All groups share one centre, and each spreads out both ways along 5 directions, with some noise.
Some rows, each with its group after it:
[-18   2   7  -8 -10   7   4   8   9   6  -3  13  -9]
R
[ 25  20 -17  21 -19   2  -5  13   0  -6 -11  15 -16]
S
[-34   0  -4  -5 -18   8   8  11 -18   2   3  28 -22]
R
[  3 -16 -15 -23   7  10  -6   5 -26  -9  -8  24 -18]
R
[ 23  -3  -1 -38  28  11  23  32  11  36 -22  19 -33]
R
[-4  9  8  4  4  1  0 -6  9 -5 -6 -7 -4]
L
[-19 -20   4  11 -19  19  21  20  32  -4 -39   7 -17]
K
[ 29   3   7 -17  28  15  -4 -30   4 -20 -14   5  -3]
S
[-22  -3   0 -20  24   8  26   8  -9   5  -8  -2 -17]
L
[ -7   6 -11   5  -2   3   6   5 -19  -2 -11  19 -27]
L
[  9 -16  -5   6   1   0  -2  -1   2 -10 -12  -5   6]
K
[ 4  3 12 -3  2  4 13 -2 12 23 -3 20 -8]
S
[-15 -26  24 -28  27   3 -16 -35   7 -19   0 -24  23]
S
[  1 -15 -21 -15   4   9  23  23 -13   4  -5  13 -10]
K
[ -1  16 -24 -17  -8   0   0  23 -31   0  27   9  -6]
K
[  7 -15   0   2 -25   4 -19  -2   7  -5  -3  19   6]
L
[ -1 -12  -1 -18   4   9  -2   2  -3  -5  -8  10  -7]
R
[ 1  0  0 -3 -6  4  6 12  9  7 -3  6 -5]
K
[ -4   7  23  10 -17  -7 -17  -7  28   7   4  -9  12]
S
[ 33 -22 -41 -10  18  -2  13  14 -35  -4   7   3  10]
K
[ -6  -6   3  -6   3  -1 -11  -8  -5  -7   1  -4   2]
K
[ -4  -4   9  -3  -3  -2  -9   1  13   1   0 -12   8]
L
[ -2  15  14   8 -14   0  -8   0  20   4  -4   1  -6]
L
[  3   8   2  18 -17 -13 -28   4   6   2   1 -11   0]
L
[-17   0 -24  20 -32  -5   4  43 -11   8  -2  10 -18]
S
[ -7  -4   9  -2  -5   0 -10  -3   9   0  -1  -5   4]
S
[-10 -20   0 -18  25   0   4  -3  -5  -8   0 -24  11]
L
[ 20  25 -19  12 -18  11  -8  16   5 -21 -18   8 -24]
S
[ -1  15   9  -4 -11   5   4  16  16  24  -6  16 -20]
R
[-22 -16  18  -4  18   0  32   7  32  13  -9 -34  15]
R
[-13 -22  14 -11  23   3  23   1  26   4 -11 -33  19]
R
[ 19 -22 -24   2   7   0   3   5 -14 -11  -6  -5   9]
K

New rows. What belongs after each?
[-46   3  -1  18 -22  -6   7   3 -19  -1  11   7  -7]
R
[ 30  11 -17  -6 -14   2 -39   2 -30  -8  -4  41 -28]
R
[-15  10   9   0 -18   6  -2   9   9   9   0  16 -13]
R
[-33   0  20   5 -21   6  -2  -7  23  -8   2  -7  11]
R
[-19 -10  14 -15  11   9  29  14  24  18 -11  -8  -3]
R
[  1 -14  14 -12 -10  13  -2 -10  23  -6  -3   8  14]
L
[-5  2  0  4 -4 -3 -4  5 -2  4 -1  3 -7]
R
[ 35 -10 -15  -6  38 -13   9  17 -12  22 -15 -14 -12]
R
[  0   1   9   1 -23  10  -6   2  18   2  -6  23  -5]
L
[ -6 -36   1 -28  -3  17   6  -1   5  -5  -3  17  11]
L
[-26   1  21  -9   0   1 -16 -12   3  -5  -1  -3  -6]
K
[ -8 -19  12   1   2 -10  -5 -10   0   9   5  -5  15]
S
[  9   3   3  -7  -7   5 -14   3   7  -1  -6  12  -9]
R
[-7 -3  9 -8  0  1 -1  1 13  2 -2 -8  4]
L
[-22  -5   4  10 -13   0  -7  -7  -3 -12   3  -2   6]
R
[  7 -30  -1  19   0   2 -11 -13  11 -25 -27 -16  11]
K
[  2  -7  -2 -10   3   4  -5   3  -2  -2  -6   4  -5]
R
[  9  19  13  -6   3 -14 -33 -19  -8   2  25  -9  14]
K
[ -5  -6   2  11  14 -12  14   7   6  16  -3 -25   6]
R
[-18  -5   2 -31 -14  25  -1   7  -4  -6  -6  41 -23]
R
[-3  3  0  0 -8  2 -7  5 -3  0 -2 10 -9]
R
[ 18  -7   5 -12  22   8 -16 -31   0 -30  -8 -13  10]
S
[ 12   4  -4  20  -6 -13 -27  -9  -5 -10   1 -12   7]
R
[  1  39   2  33  -5 -10 -12  -5  -1  -4  -9  -7 -23]
L
[ 17   5 -13   9  -3   4  -6   1  -5 -14 -10   6  -8]
S
[-8  7  6  1 -4 -4 -5  6  9  6 -3 -5 -6]
L
[  1 -15 -15   0   4   1  -5  -4 -24 -14  -8   7  -7]
L
[ -9  -5   8  -7   4  -2 -15 -12  -4  -6   2  -5   2]
K
[-25 -16  -7  19 -23  -3 -35 -32 -25 -49  13  -9  23]
R
[-10 -11   2 -14  -2  13  11   5   5   2  -7  19  -7]
L
[ 15  -5   7  15  -1  -8 -27 -18  16 -18  -2 -30  26]
R
[ 13   9   6   6  -9  -3 -18   0  13   1  -3   1  -2]
R
[  6  10 -14  18  -8   7  -2 -11 -22 -17 -14  30 -26]
L
[-29 -28   2   4 -11   5 -19 -30  -9 -46   5 -16  29]
R
[  8  20  24 -16   6  18  -7 -14  33 -12 -13   1  -8]
S
[-8 -1 10 -7 -4  0 -3  8 14  8 -1 -6  1]
L
[ -9  -3  11 -16  13  -5 -13 -16 -10   1   8  -3   2]
K
[  8  -6 -16  -4  -1   3   7  14  -8  -1  -1   4   0]
K
[ 10   7  -1  23 -32  -7 -31   2   4  -2  -4  12  -5]
L
[  2   0  19  -3   2   5  -6 -15  27  -9  -1 -17  17]
L
[-36 -30  30 -25  13  -4   7  -9   9  24   8  -4  15]
S
[-33 -28  36 -40  24   7  -7 -25  16  -6   3 -21  19]
S
[  9 -26  -8  15  -8  11  16  14  23  -6 -32   0  -1]
K
[-18 -16  16 -34   0  23  27   9  22  11  -6  22  -3]
L
[ -4  33  -1  29   1 -17 -13   6  -7   3  -6 -18 -23]
L
[  7 -19  -8   7  -3  -2 -36 -26 -14 -39   2 -15  22]
R
[ -6 -17  10 -17  -3   6  -4   3  17   3   0  -4  12]
L
[-54  20  34 -21 -10   5 -16  -7   8   4   9   7 -20]
K
[ -3 -13  40 -24  25   3  -8 -39  23   2   1 -12  21]
S
